The rows are grouped in 4 different ways at once. Each group adds its own fixed numbers to the row, and there is some noise. The rows also spread widely along 14 directions, which tell nothing about the answers.
In the rows, 128 means zero.
Known rows, each followed by its group in each grouping:
[137 126 130 114 134 108 140 128 107 112 134 111 107 134 123 132 143 123
 147 135 136 152 133 138 130 151 122 140 127 133 121 125 152 126 123 143
 130 133 122 126 108 132 133 132 149 118 128 121]	(2) (2) j_569 j_246
[169  92 122 116 131 104 163 120 132  91  98 118 136 135 117 187 173 116
 163 109 119 152 101 141 124 139 133 137 123 124 120 112 118  76  85 105
 135 123 140 120 122 129 173 143 160 113 127 143]	(2) (1) j_503 j_343
[132 145 108 137 188 128 127 138  68 123 157 166  61 133 108 144 133 112
 135 144 168 133 135 114 138 186 179 121 151 137 100 101 137  84 121 151
 130 117 102 142 106 124 168 152 184 111 140 179]	(1) (0) j_899 j_182
[130 120 159 103 128 123 176 155 104 146 129 107 131 119 150 151 169 132
 167 123 101 151 113 137 113 119 128 141 140 148 123 117 150 189 111 125
 141 116 131 108 111 176 137 106 156 114 155 137]	(1) (3) j_503 j_800
[144  99 110 137  95 100 161 100 142  73  73 113 136 120 104 109 157  98
 164 103 128 147 122 105 163 113 130 157 123 118  91 109 121  68 149 134
  93 109 115 162  94 103 146 122 144 141  86  82]	(0) (1) j_569 j_343
[153  97 148 131 123 101 112  90 115 116 117 158 162  88 125 128 123 132
 126 143 151 140 100 146 118 140 107 123  94 120  89 161 123 131 101 136
 129 136 126 110 180 129  75 133 106  89 136 104]	(0) (2) j_899 j_117
[121 130 138 134 137  92  98 112  92 123 144 143 104 103 121 110 128 100
 137 185 151 134 133 116 175 146 130 154 126 138  79 113 169  92 128 170
 110 113  57 155 114 125 113 108 174  93 106  99]	(2) (0) j_899 j_182
[ 91 127 114 134 139 146 141 140  86 135 117 151 179 100 148  92  79 149
 113 122 131  96 147 146 110 112 165 142 135 123  98 146 161 215 164 160
 152  74 126 155 135 147  83 102 107 149 184 161]	(1) (3) j_569 j_117
[164 122 126  87 141 127 153 134 144 140 123  94 144 122 134 154 128 104
 154 121 116 130 140 142 125 142 104 137 144 165 126 121 143 165 125 133
 188 138 132 116 114 144 137 121 162 121 139 153]	(0) (1) j_569 j_246
[104  94 120  91  76  97 140 123 149  93  92  77 133 115  96 146 100  78
 150  79 147 149 100 114 120 123 109 158 157 194 119 178 139 174 130 168
 143 106 107 146  95  98 129 119 165 200  82  50]	(2) (0) j_569 j_800
[120 116  80 125 143 154 131 148 158 120 143 128 135 145 128 139 118  94
 145 113 119 121 123 127 121  99 118 124 174 128 124 110 147 125 155 126
 124  94 133 112 123 151 165 111 143 163 137 173]	(2) (1) j_503 j_800
[121 118 147 102 167 144 128 164  89 154 165 125 106 122 113 174 127 130
 148 137 132 136 115 131  93 175 135 129 146 172 123 137 139 178  91 149
 179 117 116  94 124 145 125 131 156 125 153 151]	(2) (3) j_503 j_800
[ 90  49 101 146 119 123 148 128  84  93 114 136 162  74 115 126 121 102
 116 123 135  89 147 114 170 137 174 128 138 100  65 165 142 125  88 124
 106  66  84 178 120 118 126 109 199 133 115 120]	(2) (3) j_899 j_246
[177 109 141 106 119 135 163 120 163 160  79  80 190  93 151 124 153  97
 194 107  69 124 110 134 142  98 110 153 148 160 111  79 141 160 136 133
 211 111 121 109 102 147 120  66 157 102 131 133]	(0) (0) j_569 j_117
[218 143 130 109 165 103 157  82 151 156 100 168 140 128 133 171 138 111
 183 158 127 146  86 135 103 119 131 140 115 172 103  67 104  84 124 145
 177 131 154 116 145 119 130 154 128  89 165 190]	(0) (1) j_569 j_246
[103 114 125 103 133  85 145 122  70 118 123 118  95 112 148 134 123 100
 123 120 172 131 131 138 156 165 162 139 146 160 100 154 169 175 110 157
 131 112  75 169  94 146 130 108 206 122 138 117]	(1) (1) j_899 j_182
[122 147 122 113 155 148 141 161 109 120 153 131  93 142  98 135 122 127
 145 113 142 149 143 122  98 148 125 137 156 154 132 120 143 153 163 151
 136 124 150 103 109 132 146 152 114 152 147 140]	(0) (3) j_899 j_117
[145  75 178  94 100 134 195 148 132 134 119  57 150  80 128 144 198  80
 184 115  79 142 135 107 169 141 105 136 140 148  93 114 128 169  79 111
 161 134 110 123  90 152 161  88 219 114  85  82]	(2) (2) j_569 j_800
[136  99 173 116 103 122 168 151  56  82 100  80 160  82 130 123 171 144
 127 109 115 124 196 136 154 182 124 150 115 110 117 169 165 171  86 112
 157 144 119 166 107 144 126 100 177  82 123  93]	(1) (1) j_899 j_182
[123 109 143 154  91 122 102 162  95  96  71 100 164  99 122 134 163 138
 143  96  94 118 118 133 121 137 101 167 167 116 155 181 189 100  86 112
 156 113  97 116  96 130 102  66 149  91 122  87]	(1) (0) j_503 j_182
[146 134 163 101 119 108 147 129 122 135 126 127 103 113 101 144 151 118
 171 130 131 174 103 107 102 141  93 152 137 191 119 130 137 158 133 160
 139 139 132 100 113 126 101 130 135 123 123  74]	(1) (3) j_899 j_246
[ 96  92 101 120 111 109 143 119 101 103  90 113 142 129 136 113 119 128
 138  70 154 142 101 141 119 120 151 141 139 138 125 156 149 184 145 149
 122  87 119 140 111 133 100  95 128 156 138 104]	(1) (3) j_899 j_800
[117  69  96 131 107 105 144 108 123  89  81  97 151 124 141 116 154 108
 146  82 130 133 104 138 157 120 146 137 134 107 112 131 151 119 125 122
 109  94  98 152 102 131 133  87 167 125 116 110]	(2) (1) j_503 j_182
[154 112  99 132 145 131 155 111  98 139  60 123 139 132 157 108 163 145
 176  44 128 141  80 142 114 136 167 140 153 145 143 110 139 146 145 135
 178 103 140 113  98 137 107  72 121 105 168 154]	(1) (1) j_503 j_117
[156 129 144 120 125 146 174 145  91 114  95 125 170 112 129 139 141 157
 142 108 114 128 156 136  93 125 133 145 123 123 134 130 138 168 125 117
 165 121 173 132 131 140 132 132 108 125 160 158]	(2) (3) j_503 j_800
[103  96 104 102 161 126 103 150 122 121 148  47 123 178 138 126 139 158
 156  91 116 159 115 185 125 159 126 135 122 127 164 109 172 176 144 142
 165 113 108  81  98 161 107  75 119 116 145 129]	(1) (3) j_899 j_800
[142 119 135 106 133  91 160 127  86 131 125 142  86  98 152 152 148  76
 129 125 164 131 141 130 161 139 129 119 168 139 109 150 150 128  91 118
 120 133 101 145 111 166 172 128 225 108 125 147]	(2) (3) j_899 j_800
[134 152 145 130 102 132 151 162 107  88 125 167 113 104 109 158 132  91
 111 131 141 128 167 104 110 127  89 140 180 123 121 184 154 114 116 108
  94 141 149 137 134 145 172 164 164 139 134 137]	(2) (1) j_569 j_182
[122  84 146 154 130 136 150 160  86 112 125 135 156 103 108 186 174 131
 169 141  86 118  93 124 112 139 167 143 137 112  96 134 130  88  41 111
 143  85 114 128 119 128 144 109 171  99 145 154]	(1) (2) j_569 j_800
[157  83 103 111  86 128 198 122 183  67  72  85 208 121 119 145 134 111
 141  84  96 126 148 137 118  79 110 135 119 100 112 121 118 143 143  94
 127 107 183 140 134 132 176 147 125 176 118 136]	(0) (0) j_503 j_343
[116  80 128 145 160 140 132 152  91  77 162 104  74 149  82 114 207 151
 160 109 123 178 123 115 159 192 136 113 108  67 105 108 109  52 109 115
  69 129 112  91 100 130 150 133 136  95  92  91]	(2) (3) j_569 j_343
[136 149 130 136 136 142 151 145 127 135 126 164 121 111 138 110 149 107
 140 133 121 138 152 119 132  98  97 124 166 107 116 108 158 124 165 114
 102 125 146 104 136 179 144 124 135 118 145 148]	(2) (3) j_899 j_343
[136 127 132  93 130 115 175 131 120 120 115 105 165 121 147 151 109 125
 129 128 131 124 150 156 111 118 144 135 125 141 110 119 146 214 140 137
 166 119 150 150 134 154 146 141 147 143 167 170]	(0) (0) j_899 j_182

New rows, each followed by its group in each grouping:
[171 102 133 117 132 112 167 115 131 112 105 133 123 121 114 166 161 113
 160  98 142 157  99 125 105 145 119 119 135 141 119 132 111 115 103 114
 134 146 164 100 132 124 141 153 145 119 135 133]	(0) (2) j_899 j_246
[159 128 120 140 114 101 126 125 134 108  93 156 136 111 133 158 139  87
 145 133 119 128 113 133 126  88  95 145 168 128 128 134 160  64 110 110
 121 114 119 122 128 147 149 116 164 109 128 144]	(1) (3) j_899 j_800
[176 151 149 123 141 135 163 138  96 112  98 158 163 118 134 160 141 158
 127 129 124 135 157 153  78 127 119 138 125 109 140 122 145 136 125 105
 162 142 192 118 157 151 140 152 103  94 188 188]	(2) (3) j_899 j_182
[161 119 101 125 156 132 146 113 106 138  75 103 135 140 161  86 171 149
 169  65 128 147 121 151 146 145 143 135 130 119 146  83 149 138 167 134
 174 128 132 111  98 149 115  74 120  89 149 143]	(2) (1) j_503 j_343
[140 121 120 132 146 130 117 137 127 104 151 115 116 145 122 121 157 132
 147 143 113 145 134 133 143 137 110 131 119 102 114 105 144  88 133 122
 106 125 114 107 124 148 150 119 134 110 116 138]	(1) (0) j_503 j_800
[151 136 139 112 136 114 141 114 108 132 124 156 125 106 122 137 115 106
 141 141 156 138 121 117 122 138 130 132 133 159  96 129 124 139 124 159
 150 123 125 135 136 122 130 146 145 133 130 137]	(2) (0) j_569 j_800
[172 141 104 146 136 146 145 130 146 122  90 174 189 122 143 148 121 121
 149 121 108 113 122 143  86  75 123 129 156 110 130 107 139 105 140 108
 157 100 177 110 163 149 146 122 106 122 176 216]	(1) (0) j_899 j_800
[133 150 149 115 168 142 104 164  83 116 191 124  58 135  87 135 135 128
 132 150 157 147 161 115 131 204 107 119 139 136 118 147 135 120 117 150
 136 159 112 100 115 132 147 161 146 117 110 123]	(0) (0) j_569 j_800
[119  85 164 134 120 118 140 132  94 110 145 148 157  85 107 135 140 141
 119 168 122 129 132 122 133 147 119 129  94 102  69 164 129 141  86 126
 100 115 110 125 162 141  97 141 130 105 124  97]	(0) (3) j_503 j_343
[101  91  97 107 158 141 105 145 112  93 155  57 123 155 102 112 117 138
 136  99 135 141 152 149 147 179 132 129 120 127 129 122 148 159 151 150
 152 111 102 118  99 125 124 104 137 145 106 106]	(1) (3) j_899 j_800
[159 111 101 170 169 150 118 125  99  98 108 114 139 148 127  74 186 177
 158 122  99 132 153 147 166 148 142 135 101  45 122  62 145  44 155 110
 125 118 118 112 107 140 123  94  96  63 131 152]	(0) (3) j_503 j_343
[163 114 152  95 126 107 177 124 120 135  96  84 161 106 162 149 165 107
 163 124 104 139 138 154 143 127 125 146 131 141 123  94 159 168 111 118
 178 134 129 136 110 161 149 101 184  89 145 143]	(2) (2) j_899 j_182
[171 167 102 104 198 165 116 138 152 141 191 151  79 151 100 134 111  94
 141 150 147 136 157 116 122 162  93 105 155 158 116  86 122 112 176 144
 152 154 148  82 135 139 172 169 134 139 132 185]	(0) (1) j_503 j_117
[129 125 169 110 131 112 133 150  59 134 131 103 105 114 121 147 165 149
 164 135 131 154 117 128 119 182 136 162 127 165 125 143 157 153  83 156
 164 131  97 124  97 135 111 104 149  92 134  97]	(2) (1) j_503 j_800
[141  63  91 127 152  94 133 111 120  98  98  93 111 143 136 138 179 118
 161  82 122 143  92 153 173 152 151 121 132 104 120 103 133  71 100 110
 124 108  87 115  86 141 146  92 188  96 109 124]	(1) (3) j_503 j_343
[ 95 119  97 149 143 123 106 141 108  91 141 155 114 150 102 144 119 139
 124 137 139 139 107 137 100 127 142 138 142 109 124 137 152  95 132 139
  86  94 120 118 130 127 133 142 112 141 151 145]	(2) (3) j_503 j_182
[122 130 118 115 140 102 119 111 154 155 143 175 107 116 135 147 110  72
 146 154 154 148  79 123 124 102 109 130 158 174  90 121 145 140 145 160
 106 105 101 107 152 155 118 126 152 140 140 125]	(2) (1) j_899 j_343
[133 157  87 139 152 156 105 142 130 103 139 151  95 141 114  95 110 104
 117  98 159 132 158 130 126 135 100 112 178 110 138 140 151 104 181 132
 114 137 146 103 124 139 150 141 125 149 129 152]	(2) (2) j_569 j_117
[127  97 133 112  62 114 183 141 150 113  66 133 140  67 105 175 133  41
 154  66 124 124  98  85 111  84 101 150 215 194 113 190 138 151  98 118
 129  99 129 137  96 121 166 123 213 187 100  83]	(2) (3) j_503 j_117
[150 127 120 131 142 141 140 137 120 130 110 126 120 131 120 129 162 121
 175  96 118 147 101 112 115 132 129 135 155 145 128 106 134 112 135 133
 147 117 135 100 105 133 142 107 138 123 130 140]	(1) (0) j_503 j_800
[132 150 107 137 148 109 115 120 103 100 119 173 121 136 108 132  97 136
 118 132 161 136 136 141 103 135 137 141 131 129 126 134 148 105 156 151
 121 110 138 133 142 125 116 153 105 138 156 149]	(1) (3) j_899 j_343
[172  85 131  94 142 100 156  87 174 106 129 101 177 124 115 152 127 116
 154 164 108 149 129 150 145 120 115 131  67 127  78  69 102 125 135 133
 139 120 138 130 156 132 135 155 129 125 114 127]	(0) (3) j_899 j_343
[129 130 134 135 134 162 150 166 103 121 121 148 151  93 112 128 127 128
 128 121 116 114 169 111 114 134 116 134 155 122 115 145 149 152 131 120
 148 115 147 124 130 146 134 131 136 138 140 140]	(2) (3) j_503 j_343
[140 139 127 107 163 106 147 119 125 157 131 155 122 132 135 164 107 125
 149 143 146 145  84 147  89 128 156 130 130 173 107 106 130 172 133 167
 164 108 131 111 141 145 116 149 125 136 181 175]	(0) (0) j_569 j_343
[151  99 108 109 130 107  87 111 200  93 135  84 145 162 113 148 130 103
 147 137 110 158 100 159 129 121  62 129 119 125 142 107 152  87 141 122
 123 142 124  79 137 138 134 122 128 129 103 105]	(2) (2) j_503 j_182
[135  94 142 123 105 122 167 152 134 137  85  64 181 117 184 122 188 138
 177  87  63 138 109 169 135  85 112 147 148  99 147 107 174 175 124  97
 156 111 129  94 103 192 121  44 136  83 161 134]	(0) (0) j_899 j_117
[139 160 129 123 171 142 156 128  97 170 148 196 130 110 139 148  97 125
 138 161 146 119 115 126  83 120 164 131 142 165  92 107 135 180 138 163
 161 106 148 128 149 146 123 156 117 140 197 205]	(0) (2) j_503 j_117
[138 108  89 152  97  73 140  82 109  72  41 109 150 144 152  89 157 136
 154  88 134 143 111 149 161  95 156 177 117  91 126 101 171  72 163 138
  98  96 105 181  87 118 115  78 119 105 131 111]	(0) (1) j_899 j_182
[119 110 129 109 148 141 131 131 146 118 166  94 104 141 107 107 153 107
 158 137 122 156 125 113 155 153 110 125 124 134  92  93 130 145 159 148
 106 129 103 110 107 139 133 118 142 130 103  96]	(0) (1) j_569 j_182
[132 109 125 130 153 175 136 159 108 127 130 110 128 134 105 129 157 144
 164  85 116 142 122 113 105 170 130 124 147 140 130 125 127 147 128 128
 165 118 143  91 113 129 125 104 121 126 133 134]	(1) (1) j_503 j_800
[ 97  94 111 176 131 121 131 162  66 100 118 170 100 120  78 178 152 132
 160 110 137 129  70 100  92 155 189 154 172 127 108 165 138  53  63 139
 110  73 108 125  96  89 134 132 150 126 145 135]	(0) (0) j_899 j_246
[168 130 132 113 124  95 157  89 117 104  77 146 164 136 147 125 129 175
 133  99 143 160 106 169  75 107 124 139  87 115 137 135 122 157 154 130
 130 136 186 114 163 137  93 152  47 116 180 145]	(0) (3) j_503 j_117
[111 109 118 100 128 107 129 110 116 100 121 104 106 134 103 108 112 123
 128  98 169 157 120 124 126 157 127 135 121 160 115 149 133 172 160 169
 119 129 115 132 109 111 106 139 126 161 111  74]	(0) (3) j_503 j_182
[ 87 133 126 146  92 156 155 201  79  80 111  85 133 130 113 118 149 141
 143  93 101 116 177 117 122 125 130 177 180 104 147 162 187 141 132 123
 126 100 124 155  68 137 155  90 134 157 136 116]	(0) (1) j_569 j_800
[133 125 138 120 123  83 157 108 148 138 118 135 128 140 152 138 167 116
 183 150 103 172  60 137 126  87 131 152 114 138  99  76 142 122 142 148
  92  97 110 116 121 165 120 104 127 108 154 122]	(1) (1) j_569 j_343
[101 103 129 123 128 111 147 120 101 125 127 123 120 112 137 104 133 118
 135 118 153 143 110 125 144 137 155 130 131 133  90 129 143 183 141 156
 111 106 101 140 119 140 105 110 146 130 134 107]	(0) (0) j_899 j_182
[121 114 125 130 126  85 139 145  96  83 113 115 120 147 102 189 141 142
 155 137 125 148  99 151 106 142 157 167 125 125 128 129 154  79  85 137
 128 102 112 135 106 116 152 144 136 123 148 131]	(0) (0) j_899 j_343
[108  43 121 121 136 138 139 128 147 103 144  69 147 122  72 146 158 107
 179 122 100 144  88 101 149 168 152 134 107 147  74  93 103 119  98 148
 134  92  92 123  95  93 135 116 168 146  82  79]	(0) (2) j_503 j_182
[159  78 113 125 120 133 124  90 152 100  81 105 179 121 126  87 145 145
 150  64 130 150 112 144 129 129  95 114 103 109 125 129 112 143 161 119
 143 125 154  97 150 128  82  95  86 116 110  95]	(1) (3) j_899 j_800
[138  89 125 129 140  95  71 108 114  75 127 115 150 131 109 145 125 148
 109 136 147 144 120 176 123 177 103 126  94 100 132 167 149  95  90 124
 135 141 109 109 159 124  91 128 122  84 126 105]	(1) (2) j_899 j_182
[149  44  89 116 155 172 189 120 158  97 115 110 191 127  87 168 129 128
 161  75 113 121 110 118 100 150 173 105 109 128  82 107  60 146 111 118
 166  89 183 122 139  93 151 158 131 163 138 177]	(0) (1) j_569 j_246
[118  67  94  90 158 113  99 122 169 100 139  78 151 168  95 196 105 125
 154 112 123 153  73 168  93 149 133 133 115 158 138 110 127 135 112 148
 166 100 121  89 130 112 132 133 134 146 136 133]	(2) (3) j_899 j_182
[138 124 104 130 127 135 106 145  62  76  85  94 144 128  97 123  95 165
 110  74 159 107 177 151 107 191 141 154 138 132 166 190 167 135 119 144
 205 134 129 153 102  88 114 125 122 142 128 124]	(0) (2) j_503 j_800
[126  93 153  72 124 100 148 111 143 162 144  69 124 104 162 115 150  89
 161 122 123 157 100 148 167 138  97 128 123 174  97 123 143 221 127 151
 147 132  82 107 113 177 103  78 181 105 115  80]	(2) (1) j_569 j_117
[165 103 151 102 130 108 163 114 127 117 115 113 133 101 125 151 155  98
 154 125 134 148 124 122 143 147 116 122 124 146  94 115 114 140 106 126
 143 140 126 125 127 133 146 139 177 108 114 119]	(0) (0) j_899 j_182
[136 127 144  91 100 104 141 138 147  72 139  74 160 144 122 146 116 135
 126 150 118 154 175 158 118 113  79 151  97 111 132 134 161 163 144 127
 123 139 153 131 144 148 149 147 107 147 125 116]	(2) (0) j_899 j_800
[124 181 145 133 151 161 138 175 105 156 151 146 119 140 115 134 128 152
 165 148 110 146 128 118  67 124 121 162 157 162 142 105 175 169 161 164
 160 118 159  93 116 142 104 126  81 133 186 156]	(0) (2) j_899 j_246
[132 161 146 105 116 137 135 179 161 112 160 114 131 134 114 160 123 105
 134 156  96 143 160 136 104 107  61 141 162 137 134 138 167 153 145 122
 125 136 148  96 133 171 164 147 140 154 138 136]	(1) (0) j_569 j_343
[141  85 146 102 132 109 147 124 128 101 134  84  95 139 108 151 195 115
 171 107 123 181  97 122 144 172 114 131 117 138 112 108 120 109 101 125
 109 146 112 102  97 130 150 125 168 106  94  80]	(2) (1) j_503 j_182
[137  76  75 118 155 147 174  92 125 147  67 112 164 109 145  97 120 106
 162  41 149 116  91 125 138 135 192 111 146 162  99  95 112 199 160 150
 187  87 133 145  99 116 113  87 160 154 144 153]	(0) (2) j_503 j_182
[155 113 181 131 124 155 180 146  86 153 113 113 188  76 176  95 192 152
 161 132  79 125 163 135 152 120 125 130 116  88  95 103 149 192 115 101
 160 122 141 119 139 193 112  67 141  56 157 149]	(1) (0) j_899 j_800
[118 149 143 126 136 105 106 136  88 111 146 170  80 132  83 160 118 126
 139 153 167 162 101 115  91 154 124 152 137 161 120 159 137  97 112 169
 109 121 115 117 128 108 119 167 116 138 133 108]	(2) (3) j_569 j_800
[106  72 145 121 106 107 114 132 134 117 125  88 109 133 108 136 176 118
 180  90 122 177  47 124 125 145  97 138 137 147 122 158 130 132  96 138
 106 120  93  73 108 132  90  81 132 115  99  48]	(0) (1) j_569 j_800
[114  88  79 146 147 107  83 125 120 106 123 100 107 146 131 130 148 102
 158 101 131 129  91 152 165 142 138 133 164 111 137 124 170  59 108 132
 130  97  67 113  93 134 133  68 183 106 110 129]	(1) (2) j_899 j_800
[160  60 130 106 110 130 150 109 155 103  70  65 183 103  87 138 148 112
 183  68  97 140  96 123 126 143 117 146 120 163 109 122  99 133 116 137
 192 113 130 113  98  88 111 102 141 133  90  72]	(0) (3) j_569 j_117
[144  88 103  99 151 131 184 139 133 111 132  79  80 156 113 143 182 108
 177  67 138 169 110 119 138 164 142 107 150 140 121  99 107 137 134 121
 125 135 146  97  80 133 176 138 170 140 115 133]	(0) (0) j_899 j_246
[139  96 128 127 136 124 124 141 122  89 144 106 130 135 112 148 154 127
 138 135 120 139 143 143 142 140 105 124 122  91 118 127 135  88 106 102
 113 129 122 108 133 144 151 132 142 104 116 135]	(0) (3) j_899 j_800
[116  71  89 132 148  92 133  91  91  97  93 106 106 143 120 106 150 141
 159  74 157 154  71 146 153 157 189 138 109 119 105 118 118 102 131 157
 117  92  91 137  87 101 104 104 132 115 120 102]	(0) (3) j_569 j_117
[150 108 106 104 126 138 125 128 168  90 129  79 166 138 126 112 117 112
 127 112 112 131 168 152 144 122  81 119 121 108 125 124 137 148 159 115
 147 134 142 115 137 145 147 120 131 142 105 134]	(1) (0) j_569 j_800
[192 158 184  77 103  90 197 144 146 129 113 120 170  93 169 195 139  97
 130 169 101 130 180 163 115  91  63 138 142 139 125 134 164 184  98  90
 167 166 166 128 160 204 181 159 176 109 163 175]	(0) (0) j_899 j_343
[141 113  65 116 116 107 162 122 157  84  86  57 128 181 144 109 153 120
 168  74 106 148 129 153 150  95 133 155 144 110 151  82 167 106 179 127
 118 109 131 137  63 138 167  98 138 148 124 138]	(0) (0) j_503 j_246
[167 142 131 108 125 107 149 125 107 112  78 108 116 119 144 116 153 116
 140  83 140 145 158 149 141 143  93 137 157 129 154 141 163 131 139 119
 156 159 134 119 102 157 139 114 159 103 124 115]	(2) (3) j_569 j_343
[138  96  70 121 135 103 108 100 142  88  86  97 128 157 150 103 139 120
 131  59 155 147 114 168 149 133 115 119 140  97 152 128 157 109 160 116
 119 130 121 115 116 146 126  92 134 113 127 128]	(2) (1) j_899 j_182
[120 118 104 121 145 148 121 158 160 108 158 123 115 137 106 154 119  86
 134 119 123 129 123 124 119 131  96 110 178 133 119 133 138 123 137 121
 121 121 129  90 124 145 169 142 164 157 125 151]	(0) (0) j_569 j_182
[144  80 159 100 137 125 187 121 141 134 151  98 144 104 152 123 186 109
 156 149  94 148 135 131 166 122 117 108  98 107  72  81 118 174 121 106
 104 133 122 117 133 184 147 122 171  97 123 130]	(0) (3) j_503 j_182
[106 154 164 103  92 114 162 178 111 118 128  72 135 130 130 135 148 142
 156 139  89 153 154 134 116 114  97 189 142 152 144 134 199 192 142 146
 138 119 118 134  84 162 127 101 126 142 147  88]	(0) (1) j_503 j_343
[124 123 129 132 113 132 151 152 119 116 104 130 122 129 100 158 146 122
 170 100 116 146  93 106  91 109 127 158 166 160 134 134 142 124 123 137
 128 100 138 111 101 119 135 124 126 155 136 115]	(0) (3) j_503 j_800
[118  97  99 131 131 143 169 153 126  93 106  92 123 154 104 131 175 135
 171  70 103 156 120 121 127 127 143 141 146 110 132  91 136 107 150 120
 113  97 144 114  80 132 166 114 132 153 121 122]	(2) (3) j_503 j_343
[153  48 108  92 152 149 159 118 171 127 132 103 155  91 106 178 128  49
 148  92 132 113 112 118 149 163 121  81 160 162  83 124  91 154  88 110
 178 125 127 109 133 123 172 138 230 146  97 142]	(0) (2) j_899 j_182
[111  49  84 143 123  88 126  88 138  84 104 149 157 123 136 137 131 114
 124 106 152 138  71 156 150 114 149 111 110  82  86 150 122  96 107 112
  71  85 108 124 162 138 112 116 136 120 131 125]	(2) (1) j_899 j_343
[121 115 109 132 135 108 114 101 116 111 112 150 158 121 115 122  91 148
 125 129 155 133  96 144  97 130 150 145 100 135 101 139 132 141 142 167
 135  93 128 130 154 107  85 138  81 138 151 129]	(2) (0) j_503 j_117
[124 122 143 134 116 126 141 145 107 123 129 134 136 103 131 126 141 114
 136 137 125 128 131 126 133 121 115 137 148 118 108 152 152 141 111 126
 124 121 117 128 126 152 128 115 149 120 134 127]	(0) (2) j_569 j_800
[ 87 105 118 128 126 144 139 164 129 111 141 112 141 132 121 149 131 115
 139 109 119 137 114 136 102 123 126 129 162 125 130 141 162 164 127 122
 118 104 136 105 121 154 141 116 142 149 154 138]	(2) (2) j_899 j_182
[116 131  78 151 131 106  72  99 141  72 134 149 150 154 108 106  86 131
 125 164 145 126 128 144 137 105 126 157 102  99 103 111 158  60 172 161
  92  83  99 159 143 109 108 121  86 138 122 130]	(1) (1) j_899 j_800
[114 111 122 125 151 118 121 138 112 145 140 149 126 110 135 143 126 110
 138 145 130 127 113 142 134 130 132 130 150 132 111 124 159 135 114 138
 134  98  95 111 135 162 117 108 164 109 149 145]	(2) (3) j_899 j_343
[119 132 115 154 116 103  80 124  78  54 102 150  90 132  73 120 129 137
 115 101 185 154 123 120 109 179 115 147 142 113 145 190 156  56 124 146
  92 142 121 128 119  85 111 149 109 125 106  69]	(2) (2) j_899 j_182
[122 151 141 113 158 104 123 136 118 157 172 131  87 148 147 128 142 123
 158 180 124 159 113 144 134 111 118 148 132 145 114  79 169 144 150 159
 112 117  97 104 117 173 123 109 133 106 154 145]	(0) (3) j_899 j_800
